There are 3 ways to turn a row about zero (a turn may also mirror it). The second row of each pair is the first, turned, with some noise. The first 27 pairs use one turn. New pairs use 3 turns, one after the other, and a turn may come again.
Some pairs, each with its turns in order after it:
[-68 -58   4 -78  -6  -8  -2  -3]
[ 40  66  20   2 -31  65 -27 -49]
T

[ -2   6  17  -1 -75  -9   3 -15]
[-57 -39  10  15 -22  21  -3   2]
Y

[-36   8  35  30  52 -18 -29  23]
[ 10 -24  43  40  -4  27  47  18]
T

[  3 -10  -4  26   3 -46 -18 -40]
[-16 -48  32  -6  -1  35   2 -12]
K

[ 29  -3  55   2 -17   6   1   4]
[ 20  -7  -7 -44 -16 -17  31  18]
K

[ 26 -11 -78  -9  -5 -24 -10  72]
[ 54 -74  -1 -57  15 -38  -7  -2]
Y

[ -5 -68 -18  -4   6 -72 -33  15]
[ 28 -19  67   0 -14  17 -14 -65]
K

[ 21 -62   3  27  -5  22  16 -22]
[-13   8 -67  -1 -15  -4  19  34]
Y

[  6 -36   2 -37 -38  41  12  13]
[-43 -11   1 -28   1 -24  44  29]
Y

[-36   8 -37  31 -34 -16 -59  -3]
[ 30 -60 -20  26 -44   2  -8 -34]
T

[-33   5   2   8   3  20   4   1]
[-17  -8  21   5  -8   8   5 -20]
T

[ -6  41 -12  61  13 -11  41 -16]
[-24 -51  48 -22  -6 -38  -4  24]
T

[-11   7  -8  -9 -55  14 -78  23]
[ 58   7 -24 -39  10  35 -55 -13]
K

[-48 -35   4  -4 -42   4  59  -2]
[-21   2  27 -44  -7  50 -52 -21]
T

[ 21  -3 -19  50   2   7  -6 -16]
[  7  -3 -36   7 -18 -11 -39  11]
Y

[  8 -49 -39 -32  -3  14  11  -6]
[ -1   4  29  19  -4 -42 -46 -13]
K

[ 55 -36 -13  41  15  11   2 -13]
[  2  10 -78 -18  -1 -11 -22   5]
Y

[ 13 -61  77  50  12   0  19   6]
[-28  -2  24 -68 -55 -24  50 -22]
K

[-42 -16   0 -11 -14  35  -2  30]
[  2  -5  34 -10   2  -6  21  51]
Y

[ 24  -8 -18 -25  -5  15  -9 -57]
[ -6 -35  16  11  -8 -14 -44  37]
K

[-35  13 -41 -14  -1  39  21   2]
[-22   6  28   5   0 -17 -27 -52]
T

[  6  10 -66  52   0  45 -78 -31]
[ 23  16  -5 -20 -77 -49 -73  25]
Y

[ 44  -3  37  -7  -1  61 -41  47]
[ 36  60   0 -63 -10  -8  -8  41]
K

[ 66  -5  -4 -33   4 -23 -13  31]
[ 53   6  54  -5  25 -20  10  16]
K

[  2  60 -10  78  67  10  17  19]
[-38 -57  63  34  23 -53  31  31]
T

[ 16  -5   1 -27  32  13  -6   4]
[  5  27  -1 -25  14 -17  12 -14]
Y

[ 27 -26 -15 -33 -27  71 -32 -18]
[-32  39 -65  13  -9 -11  -4 -45]
T

New pairs. What belongs after each?
[ -4   9   5   4  10 -39  -3  -1]
[ 28 -22   6  -2  -2  -7  -5 -18]
Y Y T

[-17 -11  16   6  -6 -52 -29  -1]
[ 22 -26  39  -5  -1  -1 -29 -29]
K Y T

[ -4 -21  13  10 -16 -25  37  33]
[  5  -3 -28  45 -24 -16 -17   5]
K Y Y

[ -2   6 -64  16  14 -14  10  22]
[  4  34 -11   6 -24 -30 -39 -29]
Y Y T

[-37 -69   8 -13  28 -11   0 -49]
[ 23  17 -25  22 -33 -38  71 -14]
T T Y

[-19 -16  33   3  22  17  12  24]
[-10   4  10  28 -10 -10 -32  27]
K K T

[-39 -26   6 -34   1 -30   2   9]
[ 41 -12  21   7 -17   2  25 -37]
T Y T

[ -3 -19  23 -10  -4  33  13   7]
[ -5 -32 -14  -1 -24  -2  17   5]
T T K

[-12  -5  -3  -4 -16  62  14 -78]
[-73  -3  26  41  -9 -25 -43  16]
Y K K

[ 22 -14  15   8 -25 -10   8  -2]
[ 11  17  -9   9 -20   2 -26 -12]
T T Y

[-14 -27  23 -12   1  42  35   9]
[-18   9  17  14  24  39 -42   3]
T Y Y

[-21   1   3  -1 -18  -4  10 -14]
[  0 -18  -8 -21  -7   1  -2  -3]
T K Y

[ 50  48 -60  -9  51   7  21  24]
[-17   2 -15  62  21 -45  73  22]
K Y T

[ -1  -8  -1  21  -2   7 -19   2]
[ -2  10  -2 -14   4  -9 -13 -17]
Y K Y

[-28 -28  -1   7   9  -7   1  78]
[ 6 18 27 76 -5 -7 15 21]
Y Y K

[ -3  48 -10  70 -12 -22  10 -12]
[ 63  16 -12 -14  26   3 -48   2]
Y Y K

[ 13  -6  38  -9  39 -38  -1  38]
[ 32 -38  46 -32   1 -11  16   5]
Y T T

[ -2   5  -1   4  -7   6 -29 -35]
[-26 -14   2   7 -26 -25  -7  -9]
K T T

[  4   2  42  55  23   2 -10   8]
[  4 -18  17  50 -27  -1   3 -39]
T K Y

[ 11  28 -49 -10   6  -2 -32  23]
[ 11  18   2  15  58 -26  -7  24]
Y T K

[-10  10  21 -70 -20 -20  78   1]
[-43  -3  57 -18  32 -14 -72 -17]
K Y K

[ 32 -19   0 -78  19  12 -11 -12]
[-39 -21  37 -37 -43  -1   8  37]
Y Y T

[31 28  8 16 -9  3  0  0]
[-20 -23 -19 -26  -5  -6 -11   8]
Y T T

[  8 -17  15   2  30   2  -8  -3]
[-11  28  10  -5  14  16  13  -3]
Y K K

[-29 -17  -6 -42   6  -2   6 -21]
[  0 -10 -34  20  -5  15 -23 -29]
K Y T

[  8 -11  19  69  62 -46 -15   1]
[102   0 -21  -3 -23  -2  13  -9]
Y Y T

[ 35  78 -12  20  16 -20  34  66]
[ 15  15   4   8 -57  37  94 -23]
K T K

[ 23 -14  -3 -14 -14  -5 -30  74]
[-17   9  17  39  45 -19  41 -41]
Y Y Y

[-27  -1  -8  75  -5 -35  15 -21]
[-35   4  12  -8  12  21 -42 -69]
Y T K

